There are 9 hidden switches. A switch that is on adds its own fixed numbers to the row, and there is some noise. The rows also spread widely along 12 directions, which tell nothing about the answers.
In the rows, 128 means zero.
Some rows, each with its switches (1 for on, 0 for off) after it:
[134 131  98 139 121  97  87 120 111 125 110 120 147 164  96 159 136 111
 170 129 131 125 104 159 151 179 114  89 140 137 163 143 162 115 139  97
 157 114]
0 1 0 1 1 0 1 0 1
[141 120 159 133 135 140  83 140 106 105 146  91 115 127 101 161 130  91
 104 126 146 116 129 138 111 203 103  69 155 136 126 135 116 116 129 141
 159 108]
1 1 1 1 1 1 0 0 0
[147 144 177 129  93 121  84 169 121 133 131 113 122 135 105 151 119  61
  97 142 125 132 122 123 130 154  66  76 129 128 133 149 175 153 150 130
 134 114]
1 1 0 0 0 0 1 1 1
[129 108 162 115  66  97 122 151 101 155 118 124 134 157 115 155 116 106
  97 104 154 142 114 128 130 144  87  86 141 119 113 141 161 133 178 122
 130  91]
1 0 1 0 1 1 1 1 1
[159 114 108 101 133 110 147 144 103 132 144 139 141 150 132 165 141 125
 159  88 186 148 107 129 136  85 108  93 145 131  98 171 160 125 174 115
  95 113]
1 0 1 1 0 1 0 1 0
[167 125 164 187 114  64  83 187 128  78 138 116 147 120 171 142 135 100
  90 157 141 130 105 149 131 127 124 101 134 105 162 127 100 130 114 142
  88 170]
1 0 1 0 0 0 0 1 0
[101 101 159 115  78 140 126 130 118 177 109 110 145 134 133 142 119 138
 116  92 166 102  87 112 142 164  99 130 118 161 118 133 140 136 168 117
 128  66]
1 0 0 0 0 1 0 1 0
[197 116 177 124  97 132 111 145 124 117 155 132 125 142 106 159 120  88
  93 173 115 143 115 121 115 160  84  89 137 101 132 142 138 135 153 162
 134 107]
0 0 0 1 0 1 1 0 1
[131 112 153 107  78 163 140 128 122 177  98 132 126 137 121 165 143 135
 122 138 136 131 105 115 156 121  85 134 135 153 114 121 136 136 206 116
 137  75]
0 0 0 1 1 1 1 1 1
[148  87 169 119 105 120 161 208 110 154 130 158 103 162 158 153 141 155
  67  52 135 152  63 117  85 140  50  90 138 137  70 127 119 124 199 109
  85  98]
0 1 1 0 1 1 1 0 1
[159 153  89  93  87 116 129 107  98 158  97 123 163 173  94 146 162  90
 196 111 158 125  85 146 150 115 109 107 117 134 141 177 209 113 178  70
 134  96]
1 1 0 0 0 0 0 0 0
[125 166 149 178  95 110 106 178 145 117 107 102 150 137 133 143 124 122
 114 177  80 113  50 141 147 179  59 116 121 174 165  99  96 103 179 100
 114 134]
0 0 1 1 0 1 0 1 1
[201 118 165  80 125 170 123 138 100 109 133 107  86 153  99 166 205  94
 103 102 181 118 120 137  92 115 112  82 136 118 100 184 156 135 173 156
 112  95]
1 1 1 1 1 1 0 0 0
[130 105 158 137  73  56 106 175 128 162 133 148 177 147 173 149  96  97
  96 121 164 139 118 114 147  87  90 105 127 111 126 127 149 160 150 114
  86 136]
1 0 0 0 0 1 1 1 1
[113 129 109 130 137 130 126 133 137 138 139 137 133 124 131 160  93 141
 163 141 141 133  85 120 182 116  88 121 137 157 132 143 132 137 153 124
 121 115]
0 1 0 1 0 1 1 1 0
[176  96 153 125  81 130 159 165 130 134 119 164 109 136 162 154 142 144
 108 146 109 155  55 142 138 113  87 147 125 114 123 141 130 129 180 129
 108  95]
0 0 1 0 1 0 1 0 0
[109 148 161 103  93 194 123 122 132 148 116  95  71 119  67 156 126 120
 117 164 129 132 131 113 161 142  75 107 143 151 102 149 165 153 187 167
 159  82]
0 0 1 0 1 0 1 1 1
[139 144 110  93  87  93 121 134 113 130 116 113 167 185 113 140 149  96
 170 112 165 106  71 148 143 130 103 105 106 143 147 179 188 130 162  97
 102 106]
1 0 1 0 0 1 0 0 0
[ 75 152 116 146 125 161 119 139 135 139 108  75  95 119  99 135 130 188
 124  91 156 114 122 117 161 136  88  97 146 200 107 121  95 133 181 132
 108 122]
1 0 0 1 1 1 0 1 1
[176 115 151 154  97 123 123 171 125 140 128 157 126 112 161 156 140 107
 103 134 105 172 106 131 124 115  92 115 152 126 115 109 109 100 184 102
 117 127]
1 0 1 0 0 0 0 0 1
[151 118 162 135  91 158 140 114 130 149 126 109  99 119 115 140 118 153
 109 131 149 133  99 115 157 129  98 120 132 121 125 142 125 133 183 163
 129  75]
0 1 0 1 0 1 0 1 0
[165 136 134 122  96  89 108 138 117 128 169 131 150 135 106 161  77  63
 130 163 129 168 134 126 137 132  90  70 154 101 120 148 170 118 143 126
 142 120]
1 0 1 0 0 1 0 0 1
[157  98 127 162  34  48 110 142 104 138  76 140 157 145 131 130 114 100
 124 101 111 151  91 173 162 185 117 110 126  91 184 120 153 110 191  77
 138  80]
1 0 0 0 1 1 0 0 0
[172 147 101 143 135  84 117 149 119  97 115 130 148 172 130 149 158 125
 165 143 133 124  65 158 138 107 103 105 123 142 161 149 133 114 145 103
  89 155]
0 1 0 0 1 1 1 0 1
[160 119 131 126 121 102  78 114  88 138 139 104 186 155  93 174 116  73
 141 124 177 126 160 122 111 169 124  62 166 130 126 137 149 103 133 116
 160 127]
1 0 0 1 0 1 1 1 1
[201 116 154 112  99 135 116 104  91 116 111 118 140 154 109 160 171  79
 134 165 169 123 116 134 125 125 134 114 134 100 143 153 158 119 160 140
 144 102]
0 0 0 0 1 1 0 1 0
[209 117 113 138  61  81 143 107  83 116  85 106 131 187  95 125 194 156
 142  90 170 129  75 176 111 132 151 100 121  94 155 173 164  92 174 124
 111  93]
1 0 0 0 1 0 0 0 1
[143 135 153  95 123 179 141  95 114 151 148 111 104 137  94 162 115 132
 144 163 163 136 117 101 140  90  86 111 149 145  86 152 150 126 153 160
 151  93]
0 1 0 0 1 1 0 1 1

New rows, each followed by its switches (1 for on, 0 for off):
[145 116 190 146 107 120  67 181 127 103 111 114 134 135 143 166 172  77
  78 158 128  98 107 151 121 172 101 107 123 146 154 121 106 141 145 130
 111 124]
1 0 1 1 1 1 1 1 1
[183 129 154 145 114  98 105 158 100 123 141 127 133 156 104 165 128  89
 110 136 130 155 112 131 106 153  86  61 155 100 121 143 152 107 162 128
 140 126]
0 1 1 1 0 0 1 1 1
[170 145 163 136  89 124 104 123 117 136 134 109 126 128  99 153 109  70
 108 169 138 158 142 117 137 120  93  87 157  96 122 134 153 108 176 143
 156 109]
0 1 1 0 0 1 0 1 1
[218  90 162 126 103  86 129 153  99 110 147 151 134 154 139 150 146  95
  96 106 163 155 113 134  93 120 117  84 140  82 115 155 143 118 149 141
  92 113]
1 0 0 0 0 1 0 0 1
[160  96 122  93 135 106 114 130 117 124 161 166 166 152 152 174 123  60
 162 150 166 137 104 132 142 121 118 113 129 108 123 164 169 134 128 116
 126 111]
0 0 1 0 0 1 0 0 0
[171  81 146 108 122  84  83 128  83 126 127 136 171 176 121 176 171  61
 136  89 190 114 114 145  98 172 141  79 141 112 138 168 167 104 146 103
 144  91]
1 1 1 1 0 1 1 1 1
[122 153 133 118 115 126  73 141 130 133 127 104 159 150 113 150 138  81
 146 155 155 101 122 127 141 143 102 101 119 161 139 149 161 150 128 118
 119 142]
1 0 0 0 0 0 1 0 1
[136 156 128 141 104 152 126 125 121 151 112  95 133 148  99 145 135 152
 141 147 142 115  91 114 131 142  95 113 136 168 122 131 124 106 171 135
 133 118]
0 0 0 0 0 0 1 1 1
[ 94 115 135  82 129 139 104 144 127 173 143 131 138 131 136 174 114  87
 130  99 200 134 162  94 150  79  98  98 152 155  73 147 164 160 162 125
 116 118]
1 0 1 0 0 1 1 1 1
[108 128 105 103 112 134 134 137 112 160 116 148 125 119 113 164 103  97
 163 118 124 176 126 124 170 117  74 108 164 159  99 125 161 113 208  73
 152  94]
1 0 1 0 1 1 0 1 1
[208 107 170 110  89 121 108 143  94 126 131 121 120 151  87 153 158  53
  88  92 151 155 161 131  95 172 106  53 152  86 113 155 174 122 196 129
 137  89]
1 0 0 1 0 1 0 0 1
[150 112 107 135 168 123 106 120 114 122 157 121 162 152 137 161 140 148
 161 113 184 106  88 128 111 135 124 103 142 167 117 142  99  93 105 117
 121 136]
1 1 0 1 0 1 0 0 1
[200 138 151 124  93 147 126 115 110 132 113  84 118 155 116 132 197 136
 117 121 195 106 101 129 108  78 140 112 120 118 127 171 140 121 149 162
  94 131]
1 1 0 0 0 0 0 0 0
[154 136 133 162 125  97 104 134 117 102 154  96 112 118 103 142 100 132
 118 132 170 155 147 128 138 116 123  63 169 100 112 148 128 118 131 171
 123 143]
1 0 1 0 0 0 0 1 1
[133 110 159 115  82 130 121 118 115 166 128 122 150 143 126 169 120 111
 113 153 159 128 127 114 135 129 102 116 148 127 110 121 141 123 165 129
 151  90]
0 0 1 1 1 1 0 1 1
[154 104 131 119 113  79 114 132 106 122 153 125 169 165 124 157 113 122
 138 119 188 112  99 134 131 129 119  89 129 120 133 171 156 139 119 141
 104 120]
1 0 0 1 0 1 1 1 0
[117 122 119  84 122 149 117 122 134 131 128 115  96 139 104 158 144 117
 148 119 183 133 139 132 166  82 113 103 135 149 103 177 163 161 162 150
 106 111]
1 0 1 0 1 1 1 0 1
[196 151 109 134  75  58  81 137 100 120  79 111 144 160  91 135 155  39
 132  98 161 148 165 151 154 123 131  56 140  67 173 157 198 137 195 103
 114 135]
0 1 0 0 0 1 1 0 0
[190 132 178 155  94 119  89 168 111 101 128 109 101  98  88 151 108  47
  73 138 105 170 169 132 134 186  85  53 156  84 139 131 147 137 189 140
 139 108]
1 0 0 1 0 1 0 1 0
[157 135 116 145  95  69 120 173 122 140 121 142 147 140 145 143 113  88
 111 101 140 174 140 128 136 103  95  79 156 106 114 111 142 118 195  87
  94 150]
0 0 1 0 0 1 0 0 1
[182 131  99 150 128  56 101 168 111  99 149 134 148 152 109 153 108 100
 140 102 134 167 127 143 130 143  99  47 158 111 134 144 146 115 154 106
  94 161]
1 0 0 1 0 1 1 0 1
[136 117 203 134 120 145  83 192 151 104 143 129 109 120 152 153 130  81
  70 181 106 114 107 125 132 161  65 117 120 142 133 115 108 171 130 156
 104 131]
0 0 0 0 1 1 1 0 1
[ 72 128 104 121 119 112  96 170 135 164 103 161 157 127 137 164 100  74
 163 106  99 141 113 132 195 174  60 113 130 182 140 108 163 150 207  45
 131 102]
0 0 0 1 0 1 1 1 1
[159 121 136 131  86 121 131 150 121 154 120 147 127 140 131 145 137 112
 135 113 118 155  84 133 135 122  86 111 129 128 128 139 155 112 185  89
 121 100]
1 1 0 0 0 0 0 0 1
[110 124 159 178  88  63  50 165 129 132 117 107 206 145 164 138 114  83
  97 141 137  89  99 142 119 210 107 110 119 157 177  85  97 117 108  88
 128 143]
1 0 0 0 0 1 0 0 1
[120 114 151  90 128 143  90 124 117 124 158 113 129 144 108 158 126  83
 141 135 173 101 120 126 132 148 103  95 125 135 118 172 182 167  98 146
 150  98]
1 1 0 0 1 0 0 0 0
[123 130 155  71 144 195  95 141 126 133  99 131  92 144 116 176 224  74
 141 131 171 101 130 133 152  98 104 126 119 162 112 174 178 176 186 129
 117  96]
0 1 1 1 1 0 1 1 1
[148 108 134 108  96  68 118 152 117 117 157 139 124 168  98 157  96 103
 125 106 145 156 103 153 143 136  78  61 138  95 127 180 188 145 145 136
 118  98]
1 1 1 1 1 1 1 0 1
[112 142 146 115 117 134  98 144 108 149 147 118 177 149 122 178 114  96
 143 164 133 107 103 117 120 166  71 103 137 183 114 117 145 123 121  93
 162 127]
1 0 0 1 1 0 0 1 1
[134 113 104 104 132  84 104 143 135 128 153 170 186 158 163 166 111  88
 194 158 141 115  52 146 172 105  95 137 105 152 162 170 170 142 109  88
 102 122]
1 1 0 0 0 1 1 0 0
[145 137 131 115 128 120  91 147 113 121 147 126 131 122 105 164 101  62
 137 144 144 153 166 130 146 127  97  70 156 118 117 148 174 160 130 130
 139 143]
1 0 0 0 1 0 1 0 0
[121 133 137  99  77 100 142 179 121 158 101 146 160 179 135 151 151 109
 142 107 121 114  34 137 143 137  56 123  98 173 133 158 175 126 204  75
  89  87]
1 0 1 0 0 1 1 1 1
[125 131 162 129  77 124  99 191 124 152 107 109 111 136 109 132 131  98
  82  78 124 131 125 128 125 185  65  75 129 137 115 131 156 160 191 116
 111 105]
1 0 0 0 0 0 1 0 1
[131 112 166 153  68  81  85 156 112 146  99 113 164 151 128 138 126  95
 100 107 151 107 105 135 135 185 106  95 120 131 157 122 141 128 160 112
 127 101]
1 0 0 0 0 1 1 1 1
[167 127 144 152  56  68 127 141  98 147 114  94 160 180 137 133 139 157
  93 108 178 126  99 139  91 104 127  92 136 109 114 132 125 102 138 136
 106 143]
1 0 1 0 1 0 0 0 1
[133  94 150 127 122  76  83 155 116  91 137 131 131 145 143 150 135  96
 122 107 172 113 108 161 159 143 114  95 118 108 158 168 165 173 120 137
  98 105]
1 1 0 1 1 1 0 1 0
[152 157 132 184 131  86  60 164 130  73 128 105 115 113 106 146 127  79
 132 164 101 146 128 166 163 165 100  73 151 118 177 139 132 118 141 122
 130 149]
1 1 1 1 0 0 0 1 1
[129 126 141 123  65  75 112 174 112 147 113 126 131 147 124 142 113  81
  90  83 143 165 148 135 133 123  83  67 147 107 113 127 165 143 194 101
 110 118]
1 0 1 0 1 1 0 0 1
[150 107 110  95  65  82 127 101 114 166 117 166 166 171 118 166 129  96
 188 145 156 145  80 155 186  86 119 131 119 106 152 189 219 129 167  99
 142  73]
1 1 1 1 0 0 1 1 1
[151 146 113 125  94  96 119 136 123 125 127 119 172 153 128 150 126  95
 160 151 144 127  83 142 146 115 102 110 123 140 145 155 156 115 152 102
 113 130]
1 0 1 0 0 1 0 0 0
[149 149 129 117  44 134 162 157 119 165  93 137 101 139  88 150 127 142
 133 128  90 170  89 136 173 106  53 112 129 138 125 150 179 136 243 100
 118  84]
1 0 0 1 1 0 1 1 1
[131 138 176 112 106 146 118 150 128 155 184  98 130 137 114 160  82 109
  93 149 151 134 114  91 100 123  60  79 143 148  78 136 127 128 133 154
 132 122]
1 1 1 0 0 1 0 0 1
[143  91 161 122 123 165 134 134 137 130 155 140  82 109 131 155 108 145
 107 143 141 153 122 114 146 122  96 123 148 123  97 129 118 147 155 168
 126  91]
0 0 0 0 1 1 0 0 1
[151  84 157  92  86 129 118 149 101 143 118 141 120 161 100 159 151  91
 106  78 147 131 123 138 117 180  91  86 132 122 115 154 170 147 189 115
 132  65]
1 0 0 1 1 1 1 0 1
[156 137 143 130  86  98 136 143 110 102 143 112 106 148  92 141 102 121
 121 146 137 154 101 144 145 136  90  78 140  87 123 171 180 137 155 162
 128 104]
0 0 1 0 1 0 0 1 0
[129 100 130  86  84 105 135 127 119 173 136 159 145 171 131 150 112  87
 146 103 162 145  97 124 150 119  87 112 124 115 108 159 198 138 179  99
 129  73]
0 1 1 0 0 1 0 0 1
[122 145  90 101  78 120 152 107 129 155 119 108 118 164  75 141 106 152
 166 109 157 137 105 138 179 118 102  94 129 124 118 183 197 147 184 143
 125  89]
0 0 1 1 0 0 1 0 0
[187 123 215 155  76 134 126 163 104 128 139  84 101 129 107 134 119 122
  43 121 139 132 102 111  89 171  78  79 132 105 116 135 117 119 163 174
 122  97]
1 1 0 0 0 1 0 1 0
[136 116  95 137  99  45 122 150 114 125 137 134 149 162 130 144 104 138
 137  80 167 153 117 150 149 103 110  73 142 113 128 145 157 134 150 105
  84 138]
1 0 0 1 1 1 0 0 1
[193 140 164 140 102 106 110 152 114 112 146 126 143 151 126 155 121  81
 111 187 116 142  95 135 107 125  78  95 137 108 137 126 129 112 129 128
 128 136]
0 1 0 0 1 1 0 0 1
[192 115 140 144 105  58 110 178 107  80 133 137 127 152 107 151 120  75
 107 113 134 161 120 157 139 161  99  55 141  65 152 168 174 136 176 139
 105 121]
0 0 1 1 0 1 1 1 0
[145 137 146 127 108 108 131 163 118 104 151 128 102 140 107 151  95 109
 118 149 120 162 109 128 142 126  66  79 146 116 113 151 155 136 165 145
 120 120]
0 0 1 0 1 1 0 1 1
[104 136 120 111 119 103  90 133 121 143 115 130 165 164 116 163 121  68
 172 142 146 113  91 141 162 156  87 107 124 154 153 152 181 129 159  89
 145 102]
0 1 1 0 0 1 1 1 1
[159  89 185 111 107 155 150 146 124 142 184 125 111 128 142 154  98 152
  81 128 162 133  82 100  97 133  89 109 140 131  77 149 107 119 130 180
 118  92]
1 0 1 0 0 1 0 0 0
[122 112 123 130  73  96 113 111 116 181  86 141 160 143 145 160 126 113
 144 133 159 141 118 127 172  93 117 133 144 127 136 117 146 111 186  94
 151 103]
0 1 1 0 1 1 1 1 1
[127 120 124 148 104  80 104 129 120 114 172  90 140 142 106 144  63 147
 117 107 172 130 118 132 132 174 111  62 152 116 122 151 126 123 110 165
 129 120]
1 0 1 1 0 1 0 0 0
[162 129 151 115  64 121 130 152 142 146 102 153 124 138 142 148 148  79
 115 157 108 150  92 138 160 109  87 136 116 113 141 139 161 136 216 104
 108  89]
0 0 1 0 0 1 0 0 1
[154 125 142 179  56  79 106 123 123 134  94  91 120 145 123 125 119 148
  95 134 146 142 113 151 144 132 124 100 142  92 158 117 112 103 168 146
 133 113]
0 1 1 0 1 1 0 0 1
[ 80 144 140 109 112 131 128 175 134 145 142 130 117 143 140 146 111 140
 141 124 133 126  70 123 162 104  43 116 112 177 104 146 162 163 146 106
  96 118]
1 1 0 0 1 0 0 1 1
[142 130 145  68  53 116 124 128 113 184 126 140 167 169 117 163 121  61
 127 144 163 137 138 113 142  67  86 105 123 124 103 151 203 161 170 108
 122 109]
1 0 0 0 1 1 1 0 1
[169 119 163 128 107 131 109 146 115 118 131 119 112 125 115 149 145  98
 103 123 157 142 135 120 125 127 100  92 137 121 116 146 138 133 170 146
 112 111]
1 0 0 0 0 1 0 1 1
[119 109  62 114 126  77 108  99 110 145 124 133 197 163 154 159 122 128
 194 107 211 114 123 139 170  81 157 117 139 131 135 134 146 129 119  88
 115 141]
0 0 0 1 1 1 0 0 0
[104 134 145 125 122 161 109 133 130 143 125 108 110 135 118 151 133 123
 136 146 133 117  97 130 139 158  80 117 136 164 112 125 126 122 145 127
 156 102]
0 1 1 0 1 0 0 0 1
